The rows come from 4 hidden closed curves, with some noise, and rows from the same curve form a group. Each curve winds through 8 dimensions. The rows are also pushed far along 5 directions, which tell nothing about the answers.
In the rows, zero is written as 128.
Known rows, each followed by its group:
[138 134 127 112 131 123 111 127 132 129 148 135 130 133 112 151 109  88
 189 146 123 109 142 150 129]  Z_255
[198 140 131 102 162  97 117 100 137 131  99 113 115 128 119 107  91 105
 133 221 110 134 175 135 110]  Z_69
[138 161 107 129  67 210 168 105 213 134 154 153 132 117  89 168 111 147
 202  81 173 138 122 143 176]  Z_255
[103 163  94 156  82 181 179  91 169 183 129 105 140 102 158 115 134 195
  94 101 143 140 161 111 144]  Z_487
[131  98  86 133 142 120  67 166 169 139 152 147 154  95  88 110 181 155
 110 111  70  85  73  90 111]  Z_487
[139 118 154 141 154 122 130 129  96 102 140 125 126 135 127 138 112  93
 146 124 180 139 121 136 119]  Z_69
[ 90  66 184  69 105  94 118 120 186 176 131 144 148 112  95 107 130 108
  92 150  21 133  85 152 143]  Z_255
[109 128 135 162  85 142 112 133 124 120 148 163 135 122 113 174 137 145
 195  46 159 126  91 129 147]  Z_255
[156 136 119 103 123 183 163 105 189 137 136 116 155 129  74 122 122 117
 144 157 132 156 124 156 172]  Z_69
[112 118 161 125 101 133 145 102 124 123 136 144 109 145 114 148  72  81
 141 109 154 146 125 181 140]  Z_255
[130 135 100 164 130 131 115 127 103 103 152 156  94 124 153 132 104 121
 149  86 196 110 138 130 113]  Z_178
[177 137  90 130 166 128 114 121 115 115 139 120 123 119 136  95 103  93
 148 167 163 112 164 122 109]  Z_255
[133 122 101 131 146 123 133 129 137 126 142 133 108 113 161  97 113 119
 108 127 146 115 143 103 105]  Z_178
[ 39 125 192 143  58 114 155 123  64 146 144 126 103 124 161 189 120 153
 101  75 129 122 127 169 111]  Z_487
[137 150 149  87  69 139 205  71 196 180 125 104  89 112 121 128  57 128
  87 201  76 144 180 155 119]  Z_255
[150 135  91 142 173 149 112 132 159 126 138 133 150 124 118 109 158 148
 133 121 158 112 122 101 129]  Z_487
[158 112 134  92 154  90 125 134 105 116 116 115 132 132 148  90 135  89
 131 165 103 119 147 105  92]  Z_69
[ 82 118 198 151  88 146 174  91 131 137 156 147 119 138 103 180 118 154
 127  63 170 146  94 167 142]  Z_69
[169 104 162  68 116 121 152 112 193 139 108 118 130 130  66 106  93  83
 110 204  55 162 113 148 137]  Z_178
[110  98 166 123 103  90  94 145 123 141 111 135 148 105 134 131 158 150
 100  96  88 125  88 104 100]  Z_255
[ 62 107 176 113 114  90 134 131 105 148 116 128 113 140 167 130 119 123
  77 117  90 129 127 142 118]  Z_178
[173 143 110 150 154 128 146 122  75 106 132  99 126 125 150 105 124 111
 135 140 185 128 162  97  87]  Z_69
[137 160  72 164 106 181 132 129 169 133 152 129 113 105 101 153  91 141
 166 135 150 144 130 146 183]  Z_255
[140 136 111 149 134 137 152 123 111 124 145 117 106 132 103 125 106 117
 125 154 125 127 132 127 127]  Z_487
[185 147 111 136 129 155 129 109 116 102 125 136 135 145  91 128  99  87
 220 136 173 141 146 145 162]  Z_178
[118  98 146  98  98 135 112 134 203 158 124 125 147  97  75 128 106 124
 106 168  50 169  79 163 183]  Z_255
[102 122 123  96 105 172 169 122 229 174 142 125 138 114 108 108 117 129
  84 134  88 124 110 118 144]  Z_487
[109 112 184 100 128  82 119 134 104 152  78  83 126 105 199 104  90 106
  29 174 109 153 152 127  83]  Z_487
[124 139 129 165 112 106 134 110  85 140 114 108  98 119 163 121  69 109
 103 136 145 145 157 126 103]  Z_255
[166 168  74  95  99 203 206  96 203 149 142 104 141 122 113 107 135 137
 154 158 128 130 175 115 139]  Z_69
[197 140 104  91 106 138 163  78 192 154  97 112 117 107 126  63  77 116
  94 193 108 154 178 119 114]  Z_178
[ 87 132 165 140  90 141 156  89 164 166 138 153 125 128 116 156 141 187
 106  72 129 112 115 136 128]  Z_69
[121 147  87 186  86 192 159  97 163 135 180 161 104 118  76 153  87 138
 179  73 178 132 111 152 175]  Z_178
[117 113 135 167 120 112 103 129  82 105 143 152 110 136 118 148  98  96
 165  86 161 137 104 153 138]  Z_255
[ 72 125 159 174  83 137 172  82 112 145 162 157 101 128 123 164 118 169
 148  55 165 141 117 159 159]  Z_487
[134 157  99 158 126 152 143 124 119 112 165 141  95 137 111 163 108 127
 167 114 166 100 142 138 124]  Z_178
[ 25 114 183 151  89 137 170 102  97 160 157 147 129 158 126 164 139 142
 112  39 136 116 103 163 145]  Z_69
[159 116 164 118 130  88 135 116  85 127 101  84 110 120 118 120  75  94
  81 217  95 172 144 158 112]  Z_487
[161 141 119 138 134 162 165 106 165 143 127 107 148 109 124 106 146 166
 108 128 164 141 136  91 115]  Z_69
[158 127 135  62  98 143 182  91 208 172 112 104 140 131  83  91 109 103
  77 191  44 131 146 133 105]  Z_487
[ 79 108 176 140  83 105 139 119 107 168 111  97 129 106 138 132 121 159
  29 129  81 159 108 145 115]  Z_487
[123 125 119 149 127 140 154 119 127 113 160 144 101 129 125 133 101 113
 156 115 168 138 124 136 147]  Z_178
[ 70 138 156 112  59 163 184 113 151 155 147 128 130 134 121 170 153 169
 113  82 110 130 121 160 141]  Z_69
[ 55 128 190 123  77 143 186  97 121 175 122 109 147 122 173 139 164 191
  64  67 140 135 135 128 113]  Z_255
[116 116  90 115 127 155 117 130 171 126 178 166 143 118 106 126 184 154
 148  73 131  85 108 134 128]  Z_178
[123 125 156 166  93 133 134 101  85  94 163 171  95 133 104 181  73 102
 246  84 203 165 118 193 196]  Z_255
[136 150 132 115 114 134 168  93 135 145 120 121 101 144 144 119  69  89
 141 156 133 124 180 137 117]  Z_178
[205 141 122 108 173 103 110 109 131 104 131 127  97 143  98 133  55  52
 185 224 137 125 171 161 120]  Z_69
[119 133 151 132 132 127 173  99 108 127 144 124  91 166  99 146  72  79
 133 158 131 135 142 167 134]  Z_487
[105 128 124 168 112 142 173  91 109 153 154 131 128 132 115 118 142 157
 125  86 144 125 127 114 131]  Z_69
[ 96 145  80 156 112 175 136 127 161 157 159 149 152 118 119 125 199 205
 124  47 131  70 115  86 122]  Z_69
[152 121 133 124 134 112 166  85 127 160 122  98 128 128 104  85 105 113
  92 186  84 146 150 123 114]  Z_69
[139 101 103 117 176 149  86 172 174 123 128 130 192 109 108  94 207 158
 119 114 119 124  73  83 153]  Z_69
[134 162  81 189 126 144 127 124  87 137 114 123 133 125 166 104 132 158
 143  85 171 112 157  72 122]  Z_178
[117  96 146 109 113 131 121 124 170 156 142 129 146  89  98 118 142 157
 101 147  84 136  95 145 153]  Z_255
[178 115  84 120 123 138 104 136 171 124 128 133 131  99  86  93 103 102
 139 167  97 142 114 125 147]  Z_487
[120 113 100 145 156 115 105 159 124 134 117 109 138  98 182  79 154 149
  47 117 128 118 118  64  82]  Z_178
[177 148  89 126 126 157 135 120 174 142 128 101 124  89 108 114  91 137
 124 204 122 156 151 136 157]  Z_255
[ 74 121 150 124 100 135 130 132 140 152 114 129 134 124 140 136 138 157
  68 101 106 135 108 146 141]  Z_178
[119 141 117 132 126 188 153 132 164 112 163 147 130 130 117 151 131 136
 178  90 193 122 119 137 166]  Z_487
[134 156  78 157  84 174 158  99 164 164 115 122 139 101 163  88 127 174
  99  81 160 133 157  88 123]  Z_487
[ 85 109 174 122  91 110 133 108 120 144 134 158 115 156  97 151  95  92
 152 100  89 121 108 166 146]  Z_178
[115 113 132 143 118 102 101 169  59 111 107 111 119 109 174 110 125 117
  81 120 126 124 122 102  95]  Z_487
[162 143 116 155 143 105 121 121  70 109 126 116  96 138 116 138  85  99
 152 174 131 131 156 139 119]  Z_178

New rows, each followed by its group:
[ 97 131  95 143 146 154 114 144 145 132 154 139 133 147  97 140 133 119
 137 114 116 106 106 143 159]  Z_487
[130 133 105 140 114 167 137 114 170 136 156 134 139 114  82 148 132 153
 164 128 131 150 111 163 187]  Z_487
[146 155 124 112  81 183 191  88 215 159 145 126 112 129  74 141  84 123
 113 142 115 123 138 144 122]  Z_178
[135 104 113 126 193  99  70 170  75  96 138 119 149 131 137 113 145  79
 145 151 136 120 118 131 123]  Z_178
[162 182  50 198 133 201 170 113 128 116 153 117 112 104 167 113 111 165
 145  90 252 125 173  79 123]  Z_178
[120 144  89 147 163 138 122 137 119 137 122 108 133 134 148 105 131 127
  98 139 130 112 144 104 118]  Z_487
[166 166  92 141 160 143 120 152 119 109 108  98 139 102 198 121 166 180
 128 137 193 125 170  70 103]  Z_69
[123  90 120 131 137  99  74 155 144 133 149 151 137 106  91 124 156 134
 111 118  73  98  75 116 107]  Z_487
[179 153  84 128 157 177 141 143 149  79 149 139 124 125 136 127 140 130
 183 121 213 117 143 106 134]  Z_178
[142 101 127 109 147 107  74 173 152 130 129 114 152  75 132 117 159 146
  95 164  94 124  99 106 112]  Z_487
[137 129 179 129 126 102 148  86 124 135 120 142 104 134 143 138  99 136
 132 124 159 133 146 130 106]  Z_69
[142 112 112 107 163 113 107 158 125 109 132 133 150 126 149 102 174 118
 148 124 122 103 123  84 108]  Z_69
[127 142  76 164 188 145  89 176  83  96 136 122 154 138 147 119 189 150
 145 100 173  99 122  88 133]  Z_487
[160 137 127 140 126 143 167 102 121 107 165 131  83 148  56 158  62  79
 180 183 134 145 134 182 160]  Z_487
[156 120  94 107 129 135  87 149 181 150 129 110 159  92  90 111 145 134
  84 167  68 116 105 121 110]  Z_487
[148 131 110 122 132 170 161 124 174 115 148 136 127 123 107 121 129 131
 157 130 158 140 120 118 158]  Z_178
[146 111 105 106 127 134 111 130 191 146 127 126 139 120  79 107  84  70
 126 175  70 146 106 148 150]  Z_255
[103 126 117 121 127 151 108 166 169 125 161 138 142 119 100 171 159 142
 140 111 111 105  89 139 140]  Z_69
[107 100  85 137 167 124  73 163 121 112 181 159 146 121 114 125 176 117
 158  88 126  82  92 127 128]  Z_178
[114 122 138 110 136 103 148 126 111 135 126 111 119 127 157 116 149 146
  88 150 102 126 145 121 107]  Z_178
[125 133 103 154 116 137  95 127 139 137 153 137 121 110 101 152 105 125
 135 117 134 117 115 156 131]  Z_487
[ 84 107 149 149 157  81  93 163  29  74 159 160 102 151 155 168 172 136
 173  86 156 107 109 151 133]  Z_178
[135 149 123 180  93 140 179  83 104 150 119 110  96 113 161 103  71 134
  91 112 176 152 163 108 103]  Z_178
[102  85 141 118 114 106  70 150 138 115 138 175 125 124 100 138 134 118
 117  90  97 116  72 163 139]  Z_178
[ 97 147 147 187 100 110 155 110  48 137 124 116  98 134 166 144 117 163
  94  87 159 123 147 112  91]  Z_178
[119 129  89 176 138 127 105 136 100 132 143 133 130 105 156 108 147 155
 117  85 157 102 128  88 106]  Z_255
[125 103 190  99  96  82 145 101 106 135 130 131  95 144  95 142  80  75
 104 160  74 128 126 173  89]  Z_487
[142 122 122  99 131 164 119 134 172 127 137 131 162 137  75 132 126  93
 156 141 118 134 107 158 162]  Z_178
[140 133 112 105 148 169 142 129 155 111 155 128 144 139 108 132 126  93
 176 137 161 129 133 154 157]  Z_178
[132 122 135 105 106 131 119 146 147 135 146 111 129  95 107 153 120 124
 124 176  94 132 120 156 130]  Z_487
[151 142 129  88 148 122 116 139 130 122 119  97 130 131 125 144 102  90
 153 215 104 138 160 161 144]  Z_255
[194 172  72 148 155 125 139 123  82  82 121 112  80 146 144 127  74  91
 186 196 169 148 193 134 136]  Z_255
[158 159 121 103  80 167 185 100 180 165 133  77 122  85 127 134  87 137
  91 197 117 147 174 139 110]  Z_487
[102 142 128 126  73 164 178  87 191 182 133 126 124 134  88 130  83 125
 120 135  79 139 131 150 164]  Z_178
[144 128 124 137 131 124 116 126 104 110 142 128 117 137  80 154 115 115
 163 162 113 141 122 174 161]  Z_178
[140 165 127 103 104 166 212  80 163 147 144  99 101 131 134 137  97 137
 107 172 147 142 188 161 124]  Z_178
[ 72 126 147 150  99 166 127 135  91  99 171 162 122 159  94 194 119 101
 188  54 181 122  96 207 174]  Z_69
[ 94 133 142 142 113 119 150 123 113 143 139 126 105 130 152 140 127 145
  82 102 127 100 136 115  82]  Z_178
[ 72  85 205  88 109 121 148 123 177 147 140 148 131 133 102 144 119 115
  92 115  88 136  78 161 142]  Z_487
[160 125 118  95 130 157 155 107 228 150 150 128 121 108  90 114  83 103
 134 184 112 140 129 138 152]  Z_487
[184 114 111  88 186 123  99 167 144  73 134 135 127 130 118 114 133  84
 169 182 140 128 122 126 135]  Z_178
[117 132 139 136  84 142 169 100 138 144 151 143 114 130 108 140 127 145
 120  89 129 106 126 128 100]  Z_487
[102  93 146 103 143 128 113 162 162 114 148 142 131 126 101 139 133 106
 107 131 103 130  75 149 144]  Z_178
[208 174  44 166 150 174 111 124 117  99 130 139 137 134 109 109 116 111
 240 124 196 112 163  96 152]  Z_178
[125 118 135  98 137 135 135 137 150 159  94  90 177 113 163  76 166 141
  43 130 108 129 132  79  88]  Z_178
[138 113 130 105 180 126 112 133 180 149 115 114 162 122 117  96 140 128
 110 175  99 139 115 110 154]  Z_69
[153 123 106 135 140 109 120 123 112 132 100 128 140 119 174  65 152 144
 107 107 139 122 150  70  98]  Z_487
[119 102 108 155 192  72  19 183  66 106 113 130 150 116 163 115 162 124
 108 119 126 106 101 110 109]  Z_487
[109 131 120 121 125 133 136 125 143 142 137 141 123 139 136 122 122 115
 140 113 117 104 137 119 126]  Z_178
[101 104 146  97  77 144 153  93 206 171 135 151 136 130  76 117 111 121
 106 111  62 137  97 158 153]  Z_487
[144 150 125 128 141 140 134 105 176 155 115 125 129 117 137 123 123 162
 110 144 143 119 149 111 120]  Z_69
[115 148 150 146 113  99 130 133  59  98 112 139  83 133 210 153 106 138
 157 100 187 127 170 122 112]  Z_255
[ 98 129 135 155 138  98  92 147  58 118 142 138 133 125 175 149 160 140
 163  76 159  88 137 105  95]  Z_255
[168 178  48 153 156 162 133 136 126 132 112  98 132 114 182  90 124 144
 123 147 179 110 191  69 109]  Z_178
[129 165  79 195 136 172 137 148  66 101 147 115 127 121 155 140 161 173
 147  86 210 115 143  97 130]  Z_487
[ 81 102 150 109  84 146 155 102 191 179 150 150 148 105 117 117 148 161
 114  84  93 121 100 125 149]  Z_255
[126 126 119 118  89 161 124 117 181 139 123 148 136 117  98 130 127 151
 112 103 119 136 108 154 159]  Z_178
[143 144  67 126 106 202 151 106 224 117 196 185 102 125  70 152  99 117
 206  98 169 108 122 171 178]  Z_178
[128 135  90 142 126 163 115 152 147  87 171 168 103 140  71 177 129 130
 194 115 138 124  96 175 189]  Z_255
[129 124 153  89 107 111 146 105 149 135 142 141  90 132 113 147  75  91
 161 180  93 129 152 177 147]  Z_255
[ 87 119 125 104 133 114 122 145 156 169 109 115 145 122 169  92 152 141
  47 124  72 100 128  85  92]  Z_178
[128 123 136 137 130 109  88 160  94 109 103 136 151 110 191 119 172 155
 137  72 165 115 123  74  96]  Z_255
[126 120 147 113 130 113 150 105 119 123 147 141 108 146 110 139 115 110
 173 148 118 133 138 156 153]  Z_487
[ 84 101 151 125 138  99  94 159  90 115 133 138 138 128 146 144 192 167
  89  89 112 111  94 138 114]  Z_178
[138 112 129 103 160 100  99 145  90  88 138 145 125 134 148 128 170 130
 147 129 142 114 135 146 115]  Z_178
